The rows of a group lie close to one hidden flat surface of 9 dimensions, which passes through zero. Surfaces can cross.
In the rows, 128 means zero.
Some rows, each with its group after it:
[178 146 138 119 123 122 157 118 113 128 133 136 127 109 113 145 129 153] => (4)
[138 142  75 143 150 146 139 125 123 163 148 121 148 103 140  95 120 111] => (4)
[189 147  96 142 141 110 132 151  91 144 198 104 122 116 105 109 104 136] => (5)
[136 109 136 126 117 118 125 122 100 129 132 117 145 116  91 175 103 130] => (6)
[104 160  82 131 138 109  84 125 185 113  99 139  80 110 149 143 156 183] => (3)
[ 91 101 157 112 132 104 107 147 115 117 106 116 144 139 133 110 122  77] => (5)
[132 134  86 188 119 139 127 148 124 188 203 114 142 157 145 145  99 131] => (3)
[163 150 104 123 139 114 120 130 111 138 151 119 117  99 116 115 141 145] => (0)
[186 102 176  95 141 164 116  45  42 120 132 143 186  94 102  57 123 129] => (6)
[162 123 105 153 120 139 138 115  90 166 184 119 162 105 102 192  90 161] => (4)
[109 147 143 103 117 141 114 115 143  94 131 150 104 118 120 163 153 175] => (6)
[128 151 108 117 128 141 128 100 125 149 135 144 142  72 126 182 153 167] => (4)
[121 138 118 138 128 126 125 134 153 139 116 132 109 141 154 106 165 131] => (6)
[142 139  65 160 119 132 138 163 145 150 156 101  75 143 102 147 158 153] => (3)
[142 146 141 115 133 123  97 104 117 113 144 143 129 114 130 114 126 154] => (6)
[138 146  93 113 153 141 164 149 134 119 149 125 126  90 148 112 144 162] => (2)
[112 162 125 119 125 128 121 151 135 121 181 135 106 125 145 138 166 163] => (1)
[140 111 156 142 149 111  92 109 105 122 148 139 180 140 185  70  76 136] => (2)
[132 107 115 117 118 148 171 166 118 106 146 100  97 136  86 148 150 138] => (5)
[ 95 137 143 147 119 115  76 108 143 148 127 147 139 146 150 141 113 115] => (0)
[102 133 132 124 125 126 117 137 165  76 120 136 104 151 119 145  74 129] => (0)
[136 127 126 165 112 145  72  56 155 141  85 155 118 159 113 131  96 135] => (2)
[140 146  80 129 128 138 146 160 149 115 149 111  68 126 105 138 174 178] => (3)
[126 163 150 103 151 116  98 100 148  92 118 165 138 110 173  76 103 135] => (6)
[117 164 146 108 128 141 153 134 194  58  89 155  76 165 125  95  94  99] => (3)
[154  51 157 156 109 101 151 140  90 162  73  85 157 170  78 133  83  37] => (0)
[178 132 109 151 132 125 136 139 128 117 150 111  98 165  98  84  81 110] => (2)
[127 148 161 110 135 114 120 125 123 108 147 147 144 121 158 117 116 138] => (5)
[104 121  91 147 131 185 143 113 136 156 133 129 134 137 135 100 145 109] => (2)
[159 121 116 141 129 107 102 107 106 142 123 117 135 116  94 147  95 129] => (2)
[176 159 142 127 120 127 159 140 140  81 161 139  96 151  98 134  63 143] => (5)
[107 129 130 133 107 110  82 192  95 117 245  92  80 170  93 142 161 155] => (2)
[ 99 127 105 119 135 155 131 131 129 117 151 127 133 108 129 145 131 149] => (0)
[147 119 163 146 111 136 157 102 149 110 105 153 147 154 144 165  63 156] => (4)
[138 126 116 149 139 119  94 105 115 172 125 127 151 125 154  83 143 113] => (6)
[117 128 124 149 119 134 119 141 144 130 148 127 106 166 152 108 150 150] => (0)
[116 138  69 145 140 124 117 155 127 126 195 109 132 106 104 181  60 145] => (5)
[ 96 106 142 104 124 120  90 153 108  85 153 106  99 142  93 125 145 137] => (1)
[114 137 128 117 123 131 134 106 152 118  86 145 130 107 115 178 104 124] => (0)
[154 161 137 125 124 119 141 133 151 105 128 143  92 139 134 113 141 152] => (1)
[123 118 139 119 109 118 133 139 101 153 131 114 130 117  94 176 166 112] => (4)
[173 105 112 121 129 130 171 150  91 128 142  95 121 115  87 132 138 137] => (6)
[100 124 128 153 111 164 121 130 157 114 150 136  99 188 133 113 121 132] => (1)
[134  83  79 150 138 127 118 149 102 145 146  84 132 125 107 122 128 140] => (0)
[126 128 185 100 119 128 100  93  84 126 139 147 164 111 120 133 129 115] => (3)
[133 121  85 133 134 189 153 102 109 150 168 130 153  89 130 153 146 188] => (1)
[110 140 176 112 131 160 105 101 126  95 147 161 132 166 156  42 129 108] => (5)
[159 188 204 123 108  82  91  88 173 104  79 186  97 162 157 111 122 131] => (3)
[130 131 108 121 139  90 109 130 116 149 109 114 141  85 115 154 125 116] => (1)
[124 146 170  96 132 123 128 108 116 121 128 158 163  90 167 137 148 156] => (1)
[106 172 149  82 124 147 184 121 189  98  56 170  96 100 164 136 209 151] => (2)
[152 133 127 115 130 122 110 125 104 108 156 120 110 116 100 122 138 156] => (1)
[185 160 121 153 115  78 123 134 121 176 130 120 116 128  99 155 114  99] => (4)
[137 124 158 103 112 128 122 110 106 122 107 130 116 121  82 143 154 112] => (3)
[123  63 102 153 141 103 103 128 136 122  64  99 134 130 144 128 126 174] => (0)
[107 148 154 140 114 125  95 119 126 139 178 153 147 143 157 154 112 145] => (3)
[121 113 139 115 123  86  80 123 111 128 105 119 128 100 108 172 150 149] => (0)
[125 106 132 118 134 130 109 108  85 140 138 120 168 100 109 140 114 117] => (6)
[111 120 132 151 116 140  72 106 119 144 156 130 122 159 122 116 130 131] => (2)
[142 121 168 118 109 120 156 124 144 113  70 137 108 145 118 138 148 121] => (5)
[122 138 127 126 108  93 122 159 152 135  91 112  68 142  94 157 187 109] => (4)
[122 109 134 120 131 124 131 103 155 113  43 137 129 120 134 134 130 132] => (4)
[107 112 116 142 113 186 165 114 147 139 112 134 122 150 132 135 154 134] => (6)
[142  98  97 150 117 135 146 143 128 147  97  92  97 156  68 133 129  84] => (5)
[204 108 177 132 113 169 134  68  82 102 146 143 131 168  91  72  97 149] => (1)
[101 122 100 136 139 127 147 179  87 195 199  98 178 107 152 130 152  79] => (1)
[174 111 157 159 111 111 154 130 101 172 127 119 155 160 128 124 112  91] => (3)
[155  92 131 129 122 117 138 138  97 120 140 105 134 124 108 164 127 176] => (2)
[135 108 100 132 135 143 155 152  98 132 173  98 145 120 103 134  97 117] => (5)
[175 156 100 127 133 137 157 151 127 109 179 120  90 127 115 112 140 176] => (4)

New rows. What belongs after each?
[ 59 103 117 104 150 127  72 119 131  97 122 134 151  84 176 146 154 206] => (0)
[168  94 149 138 108 118 162 146  91 139 129 101 132 149  83 150 116 109] => (4)
[105 132  50 140 127 161 123 125 136 160 142 112 114  90  82 195 140 140] => (2)
[171 174 100 135 130  58 116 176 140 138 136 104  68 125  96 132 146 113] => (1)
[ 95 121  93 111 159 163 180 144 147 106 119 126 161  96 153 119  85 110] => (6)
[146 102 145 170  97  93 170 183 125 171 150 106 134 164 162 194 155 171] => (3)
[142 117 130 141 108 136 148 108 148 133  83 136 114 132 120 173 148 169] => (6)
[ 86 121 192  85 136  43  98 181 107  85 140 120 165 111 149 167  76  97] => (5)
[153 118 131 141 136 119 110 128 104 128 157 116 136 145 126  92 103 125] => (2)
[ 83 149 133  98 132 165 103 102 131  97 158 155 132 108 121 142 126 145] => (3)
[ 96 170 145 122 117 117 113 154 166 112 137 142  85 166 127 111 130  77] => (2)
[140 135 129 102 137 114 137 108 153  93  64 144 121  89 125 155 114 155] => (0)
[144 168 120 108 151 108 131 138 139 109 142 139 124  96 155  99 124 139] => (2)
[191 110 140 129 108 114 144 117 101 107 130 118 116 118  73 196 106 197] => (4)
[119 134 115 142 115 103  96 136 135 140 139 122 112 124 116 182 136 157] => (6)
[209 143  84 157 159 128 150 110 138 141 116 126 124 119 163  46 121 170] => (6)
[127 167 135 129 125 151 147 127 156 122 152 155 110 146 154 105 136 134] => (0)
[108 106 155  97 133 136 123 111 111 107 107 134 147 108 130 122 147 131] => (4)
[159 142  98 132 163 117  84  83 113 134 133 138 161  80 144  93  81 150] => (4)
[163 129 140 124 118  95 139 157 116 120 133 110 103 137 101 138 139 128] => (6)
[140 126 126 119 135 159 186 141 155  78 117 132 106 152 125  95  96 129] => (5)
[ 72 110  78 153 128 152 108 166 151 127 160 104  97 161 126 128 140 134] => (4)
[109  80  97 135 137 136 119 144 136 112  96  97 111 143 112 106 130 125] => (4)
[136  75  62 114 160 154 167 126  89 130 112  87 174  59  85 149  89 123] => (0)
[128 117 147 174 104 114 104 114 102 200 157 128 175 156 135 165  99  91] => (3)
[123 116 132 125 111 158 148 119 102 132 170 132 150 110 111 197 125 175] => (4)
[124 172 164  96 143 111 141 151 155  86 135 155 115 130 189  72 151 136] => (2)
[141 149 137  99 139 130 146 136 118 108 155 137 130  96 149 118 158 169] => (1)
[218 128 100 158 144  90 143 137 153 100  87 107  80 157 109  70  75 142] => (4)
[152 135 143 112 131 129 117 122  95 117 156 125 125 130 101  92 126 104] => (3)
[127 143 115  99 145 163 164 111 137 122 110 149 134  79 172 105 202 187] => (2)
[130 119 137 132 121  88  89 160 121 117 123  97  84 173  80  94 127  62] => (5)
[146 172 145 159 119  84 121 154 148 164 150 134 115 168 154  99 116  69] => (1)
[167 143 117 135 127  84 123 110 138 164  58 127 123 106 110 141 135  95] => (4)
[174 167 140 155 119  73 123 113 148 176  86 144 130 131 134 142 104  83] => (1)
[ 97 151  54 136 133 151 102 112 144 145 152 129 124  79 100 201 112 159] => (0)
[131 135  98 146 116 133 137 131 188 112  67 128  59 156  96 147 138 135] => (5)
[120 126 160 116 107 164 122  89 125 108 125 153 123 137 111 148 139 154] => (6)
[145  93 133 134 129 128 155 131 155  92  61 119 104 157 121 112 109 139] => (4)
[149 120  67 122 150 140 133 128 105 151 140 103 129  70 126 119 191 181] => (6)
[118 141 119 106 153 151 122 111 120 113 145 144 148  98 158  85 137 145] => (4)
[174 130 117 128 135 140 224 145 133 146 100 121 137 111 142 120 146 124] => (1)
[108 145 101 125 139  94  88 110 142 150  94 136 147  70 137 183 123 139] => (1)
[ 57  97 113 123 140 119  33 104 155  89  86 130 119 124 139 127 121 160] => (4)
[117 147 106 113 160 141 109 133 153  72 151 139 110 122 164  63 113 168] => (1)
[144 136 182 119 122  69  76 151 111 103 151 124 101 164 134  88 149 130] => (0)
[199 132 126 134 133 146 143 111 121  87 139 126  90 155  97  65 107 155] => (1)
[ 86 126 104 114 160  90  77 169 126 109 147 104 130 114 143  88 111  96] => (1)
[168 158  93 154 136  78 107 140 161 137 110 124  93 116 154 138 141 188] => (6)
[141 147  64 122 156  86  49 128 127 105 140 105  92  83  87 127 108 158] => (1)
[161 167 126 163 125 157 150 103 146 158 159 161 138 155 171  92 109 130] => (1)
[154 117 152 149 143 134 123  97 149  97 114 154 146 164 191  61  70 164] => (2)
[ 88 157  89 129 156  79 104 181 160 117 154 119 131 108 158 147  72 109] => (6)
[ 85 128 107 113 133 138 111 152 133 101 154 117 111 125 110 136 124 119] => (3)
[140 135  93 132 136 153 145 135 129 129 153 119 110 123 121 108 147 146] => (2)
[150 121 157 110 132  97 151 143 114 113 114 125 144 115 136 130 120 130] => (2)
[143 129  77 155 125 126 127 119 144 160 105 116 115 118 101 161 113 124] => (1)
[ 99 160 163 129 107 108 143 136 155 162 113 156 141 125 170 184 166 119] => (1)
[157 103 140 130 124 129 118 100 106 125 118 130 138 115 131 140 144 197] => (2)
[ 96 168 167  98 111 142 137  96 144 125 110 171 148 103 115 188 103  86] => (0)
[132  75 125 151 142 107  73 100  83 151 128 104 185 127 114 112  51  91] => (4)
[178 128 121 179 121  78  95 122 134 197  88 118 110 153 156  86 185 126] => (6)
[104 119  82 156 130 140 102 148 144 124 165 109 103 152 120 136 110 147] => (0)
[167 136 141 150 114  87 115 141 129 128 138 122 105 158 111 142  98 131] => (6)
[113 158 112 130 125 111 145 173 151 144 145 122 101 127 142 152 167 126] => (1)
[154 128 103 129 130 112 159 157 143 121 111 107  91 125 108 137 144 141] => (5)
[ 55 127 163 106 123  98  76 151 117 126 152 130 148 122 149 153 148 108] => (1)
[125 118 148 105 136 155 157 131  87 134 161 127 167 115 139  98 141 104] => (4)
[125 122 107 145 142  78  93 122 134 153  97 125 164  92 145 176  81 133] => (6)
[178 133 157 110 110 108 113 132  84 104 169 117  95 131  72 137 150 162] => (6)
[110 115 119 134 121 144 138 131 156 116 107 131 116 139 143 145 145 163] => (0)
[108 133 136 124 115  95  78 118 108 162 124 125 138 106 104 175 151 106] => (4)
[156 159 123 161 117 157 152 102 165 140 126 156 112 157 149 118 116 147] => (1)
[119 170 173 114 113 139 102 100 150  89 154 174 111 145 143 131 117 162] => (5)
[153 132 163 142 114  86 152 177 144 114 119 113  92 193 118 104 102  70] => (3)
[177 115 156 120 139 101 115 112 106  95 132 136 146 114 163 114 118 220] => (2)
[ 93 120  81 161 121 177 148 124 166 142 130 130 127 149 126 160  90 123] => (0)
[ 74  95 162 125 132 115  67 116 102 145 121 124 178 141 142 102 103  55] => (4)
[108  72 113 105 164 104 147 176 102 107 114  86 163  92 160 103 135 138] => (3)
[151 155  97 143 137 142 159 146 159 117 157 133 100 134 161 111 137 187] => (3)
[ 60 134  65 123 156 118 104 174 172 109 131 111 106 107 153 127 132 136] => (1)
[ 84 112 109 138 125  95  60 110 145 150  63 121 126 114 113 168 135 108] => (4)
[ 80 154  88 134 145  95  52 125 150 153 134 135 138  84 167 157 144 158] => (6)
[136 102 139  93 140 101 114 147  79 116 135 100 138  89 111 123 172 145] => (3)
[113 117 132 114 132 142 135 140 108 118 154 120 141 122 124 121 127 120] => (0)
[107 134 105 133 136 148 125 127 176 102  96 135  87 149 139  93 142 134] => (5)
[140 158  73 126 142 123 123 133 132 140 142 116 113  89  97 146 121 121] => (2)
[155 124 139 135 120 177 130  70 121 125 123 153 134 134 126 106 132 164] => (6)
[162 130 125 151 110 127 120 108 139 130 100 124  94 163  77 126  97 101] => (2)
[ 81 130 124 103 149 161 119 141 128  95 175 135 137 121 170  79 153 151] => (5)
[ 55 132 103 122 145 140  99 159 161 100 154 128 115 132 164 117 132 141] => (1)
[158 151  84 145 154 140 133 114 163  97 135 140 118 121 160 101  76 191] => (2)
[169 131 116 130 122 147 189 160 126 116 148 110  91 152 103 105 144 127] => (0)
[153 129 157 118 137 114 146 130 111 120 129 132 152 125 147 100 113 117] => (5)
[124 151 159 133 104 115  82 103 129 139 124 143 112 155  88 140 115  75] => (3)
[121 111 133 152 124 127 139 167 129 118 165 110 121 188 122 103  80  86] => (2)
[157 149 135 141 131 116 110 118 105 153 167 133 144 131 136 103 114 112] => (1)
[115 152 171 105 136  71  83 159 114  99 177 136 133 125 164 119 126 147] => (2)
[107 149 127 137 116 180 130  84 154 129 121 162 133 145 116 135  86  94] => (3)
[157 140 130 107 151 157 177 143 131  78 154 136 115 132 157  52 135 167] => (1)
[129 134  97 119 134 150 170 141 165 102 104 129  95 116 131 141 154 172] => (1)
